There are 8 hidden switches. A switch that is on adds its own fixed numbers to the row, and there is some noise. The rows also spread widely along 11 directions, which tell nothing about the answers.
(in the rows, 128 means zero)
Some rows, each with its switches (1 for on, 0 for off) after it:
[167 111 135 155 160  92 163 161 127 187 167 112 124 146 183  77 205 120
  81 137 197 156 139 117 147 131 177 156 101 144 118 133 111 161 140]	0 0 1 0 0 1 1 1
[165 147 170 108 140 130 110 186 120  91 184  77 124 115 171  97 122  84
 147 112 102 151 167 148 126 111 123  91 143 113 149 106 140 104 160]	1 1 0 0 0 0 1 1
[ 75 101 103 165 135 100  82 159 116 161 158 104 113 136  84 113 159 108
 102 116 154  87 128 190 126 138 122 134 157 154 130 181 172  82 149]	0 1 0 0 1 0 0 0
[163 146 134  98 162 117 156 104 107 102 150 101 117 143 151 134  74 145
 151 111 116 157 157 131 166 110 179  93 140  80 116 113 115  78 117]	1 1 1 0 1 1 0 0
[164 105 116 136 170 101 182  98 136 189 145 133 133 130 137 100 173 158
  83 119 187 191  73  68 155 130  87 126 156  79  94 115 105 103  99]	0 0 1 0 0 0 1 0
[166 145 142 134  94 119 110 134 129  68 108 142 104  86 155  85 130  90
  98  80 104 152 141 104 151 190 157 118  70 120  99 101  96 165 138]	1 1 0 0 0 1 1 1
[122 140 127 105 133 113 128 173 168 118 155  78 141 104 131 118 167 102
 121  79 122 143 122 138 142 177 108 106 182 100 175 105 150 102 195]	0 1 0 1 0 0 1 0
[141 133 117 153 129  90 164  87 102 105 122 147 168  97 118  90  89 139
  73 100 202 102 149 131 177 173 130 128 139 116 123 171 152 113 104]	1 1 1 0 1 0 1 1
[120 129 169 166 148 114 135 114  99 161 134 117 101 115 108  99 148 100
  95 117 117 147 111 126 127 104 108 136 132 112 137 130 125  97  97]	0 1 0 1 1 1 1 1
[149 152 111 144 139  71 115 168 145 130 120  37 123 127 103 123 195  60
  97  90  37 189  99 126 141 172 147 123 132 107 144  39 130 125 171]	0 0 1 1 0 1 0 1
[115 138 141 138 151 122 157  81 120 141 145 147 120 111 102 127  79 145
 105 111 159 116 101 120 157  92 123 124 160  69 133 150 123  66  91]	1 1 0 1 0 1 1 1
[158 105 149 151 130 113 118 139 114 186 157 143  46 144 175  11 183 128
  95 112 169 150 121 120 108 150 132 149 109 146  69 121 108 106 151]	0 0 1 1 1 1 1 1
[137 116 100 133 144  87 125 123 144 149 153 114  76 171 134  92 117 165
 128 115 149  94 156 156 174 144 196 131 173 128 100  95 111  76 166]	0 1 1 1 1 0 1 1
[133 148 185 151 109 116 116  97  59 104  67 169 150 106  86 124  92 115
 119 124 176  75 130 128 155 147 105 134 124 174 141 151 138 101  71]	1 0 0 0 0 0 0 0
[123 106  99 139 152  87 190  93  92 159 128 137 167 126 117 111 137 140
  62 123 221 134 123 116 159 128 142 152 116 105  99 168 127 144 109]	1 1 1 1 0 0 0 0
[104 125  78 160 164  98 105 129 137 140 152  66 103 143 104 154 126 112
 123 115  90 140 146 163 177 125 200 122 151  93 139 111 140  83 138]	0 1 1 0 1 1 1 0
[105 157 105 147 135  67 156 128  95 119 152  76 134 128 112 108 126  94
  98 120  82 139 198 179 143 112 157 133  97  95 133 131 128 100 152]	1 1 0 0 1 0 1 1
[105 169 219 166 139 149 122 113  76  86  95 127 162  73  64 168  73 104
 137 128 141  73 123 131 176  97  77 120 167 122 223 135 154  77  71]	1 1 0 1 0 0 1 1
[118 129 156 157 133 131 106 141  82 127 134 105 104 114 128  97 130  88
 116 112 146 128 139 153 142 115 142 140 128 124 142 144 145 105 124]	1 1 1 1 1 1 1 0
[143 129 162 148 166  91 132 162 121 172 176  80 116 159 152 109 161 104
 113 118 151 127 143 166 144  96 176 134 156 151 167 115 144 110 142]	0 1 0 1 1 1 1 1
[137 134 156 130 146 128 134 121 111 134 145 123 132 122 122 122  97 133
 131 126 145 126 132 123 116 107 115 115 156 115 144 131 145  87 113]	0 0 0 1 0 0 0 1
[137 151 134 114 154 113 137  81 111  94 133 118 130 139  96 169  20 155
 147 112 113 106 125 136 166  89 152  91 193  84 131 104 141  48  85]	1 1 0 1 0 0 0 1
[135  94  82 157 182 106 146 107 110 172 163  90 145 137 104 142 124 124
  95 134 147 193  94 116 132  83 121 125 152  80  89 142 155  92  85]	0 0 1 0 0 0 0 0
[136 113 158 147 180 101 194 104  46 163 134 101 161 132 123  96 134 105
  91 142 177 161 122 108 133  72  88 138 158 115 139 141 144 104  78]	0 1 1 1 0 0 1 0

New rows, each followed by its switches (1 for on, 0 for off):
[134 134 127 157 144 115 112 140 149 142 145 116 116 132 131 138 139 143
 121 131 173 109 144 145 180 119 192 148 139 107 141 107 112 121 150]	1 0 1 1 0 0 1 1
[118 166 118 128 150  97 158 124 170 141 153  98 144 138 107 175 133 155
 128 122 131 121 144 150 176 120 177 130 148  75 172 104 106 100 165]	1 0 0 1 0 0 0 1
[128 120 159 128 137 143 122 140  93 124 142 115 102 100 126  84 132 104
 122 118 116 164 120 110 131 123  60 110 142  93 107 132 117  77 128]	1 1 1 0 0 0 1 0
[108 153 138 136 148 128 130 115 146 118 120 101 134 111  72 182  95 157
 137 120 120  99 118 128 203 121 146 114 177  75 171  97 106  74 134]	1 1 1 1 0 0 0 1
[151 129 168 178 148 101  96 152 140 173 131 116  98 142 129 113 178 122
 111 120 183 100 119 154 187 132 183 161 153 163 159 106 120 116 124]	1 0 1 1 1 1 1 1
[128 133 159 161  98 126 115 123  82 118  84 152 124  84 109  68 149  90
  87 103 168 125 116 111 132 178  78 153 105 141 114 137 130 129 121]	1 0 1 1 0 0 1 0
[176 140 150 160 153  50 141 121 103 140 106  82 139 159 102 134 140 116
 104 114 146 112 126 152 206 133 172 134 187 156 149  60 126 109 103]	1 1 1 1 1 0 1 1
[130 137 128 186 114  58 122 131  94 163 128 126 104 137 115  70 171  82
  73 112 153 109 144 178 137 146 154 166  95 173 117 154 138 115 125]	1 0 0 0 1 1 1 1
[135 166 124 116 112  57 153 150 141 127 139  93 121 140 117 105 166 126
 108 100 102 112 178 171 165 173 156 120 118 131 150  99 103 108 204]	1 1 0 0 1 0 0 1
[112 103 127 164 137 125 123 125 146 163 138 145 110 101 113 103 178 127
  82  96 163 144  88 113 152 154 107 136 127 110 120 156 121 121 119]	0 1 0 0 1 1 1 0
[193 125 179 133 115 137  74 151  92  71 128 129 103 127 167  97  81  92
 143 106 138 130 149 134 142 122 174 112 132 166  97  90 132 146 103]	1 1 0 1 0 0 1 1
[104 164 174 131 120 110 146 171  94 115 131  87 112 109 142  69 163  87
 119 123 122  91 191 152 136 152 143 148 104 142 191 131 126 104 200]	0 1 1 1 0 1 1 1
[141 135 116 118 169  54 203 108  77 159 160  85 134 154 121  85 116 110
  76 121 135 161 127 131 131  91 132 126 149  97 107 136 138  75 123]	1 1 1 1 0 1 0 1
[ 79 129 109 141 132  91 134 156 144 164 171 119  87 116 114  60 171 123
  87 115 158  86 136 162 164 163 124 148 129 110 133 177 128  66 195]	1 1 1 0 0 1 1 1
[134 133 150 104 133 144 130 162 144 104 168 104 103 112 174  89 119 139
 147 117 139 114 184 129 143 145 161 110 145 106 147 115 122  98 192]	0 1 1 1 0 0 1 1
[108 176 107 142 137  91 100 130 155  97  97  33 146 112  54 176 132  84
 138  83  26 144 125 156 178 186 126 102 194  72 202  37 153  63 166]	0 0 1 1 1 0 1 0
[142 134 139 147 141 137  95 164 142 110 162 105 134  82 138  82 130  80
 101  91 149 148 108 134 135 165  98 114 149 107 140 155 179  91 144]	1 0 1 0 0 1 1 1
[131 146 158 173  98  80 112 142  64 101  92 112 121 109 106  59 150  70
  85 105 135 100 163 156 149 171 126 145 105 168 131 120 143 130 138]	1 1 1 1 1 0 1 1
[154 150 190 154 140 107 124 146 121 145 130 127 126 137 136 150 154 136
 138 153 171  94 163 147 187 100 174 149 127 158 175  96  94 130 120]	1 0 0 0 0 0 1 1
[171 141 184 140 158  33 192 132  57 166 111  79 165 154 116  92 161  93
  85 136 172 109 136 137 166 120 117 142 181 189 173  88 145 103 113]	0 1 1 1 0 0 1 1
[181 127 113 149 119 107 133  91 129  90 104 146 140  91 122 118 110 108
  77  83 124 179  89  88 168 169 123 108 111 101  71  91 103 160  74]	1 1 0 0 0 0 1 1
[206 162 170  96 177  98 167 136 113 102 163  59 157 150 169 141  90 116
 145 100 123 170 147 130 166 100 182  90 185 100 161  73 136 106 118]	1 1 1 1 1 1 0 1
[133 158 127 160 108  96 113 128 131 117  95  90 104 114  83 126 173 109
 105 103  63 157 134 130 163 170 150 133  94  95 127  60  81 133 150]	1 0 1 1 1 0 0 1
[138 126  82 137 139  59 150 108  93 130 142  91 100 177 127 106  96 134
 105 123 125 118 193 177 157 110 235 139 112 118  74 114 113 118 148]	1 1 1 1 1 0 0 1
[171 125 167  96 155 141 159 139  62 113 172 110 117 126 181  58  88 105
 135 122 152 183 143 109 101  85  91 102 151  96  89 134 144  81 114]	1 1 1 1 0 0 1 0
[149 128 117 117 146 117  93 138 185 130 168  99  97 138 119 134 117 145
 132  74 104 148  92 142 153 146 132  86 201  89 111  82 132  72 147]	1 1 0 1 1 0 0 1
[153 161 149 118 129  93 141 122 127 102 129 105 131 125 127 126 118 115
 114  90 114 129 137 144 161 157 169 113 139 115 145  98 120 111 143]	1 1 0 1 1 1 0 1
[158 151 144 122 153  88 134 149 167 148 156  67  77 143 133 112 184 122
 126  92  78 169 107 130 181 144 147 118 168  80 144  45  80  82 178]	1 1 1 1 1 1 1 1
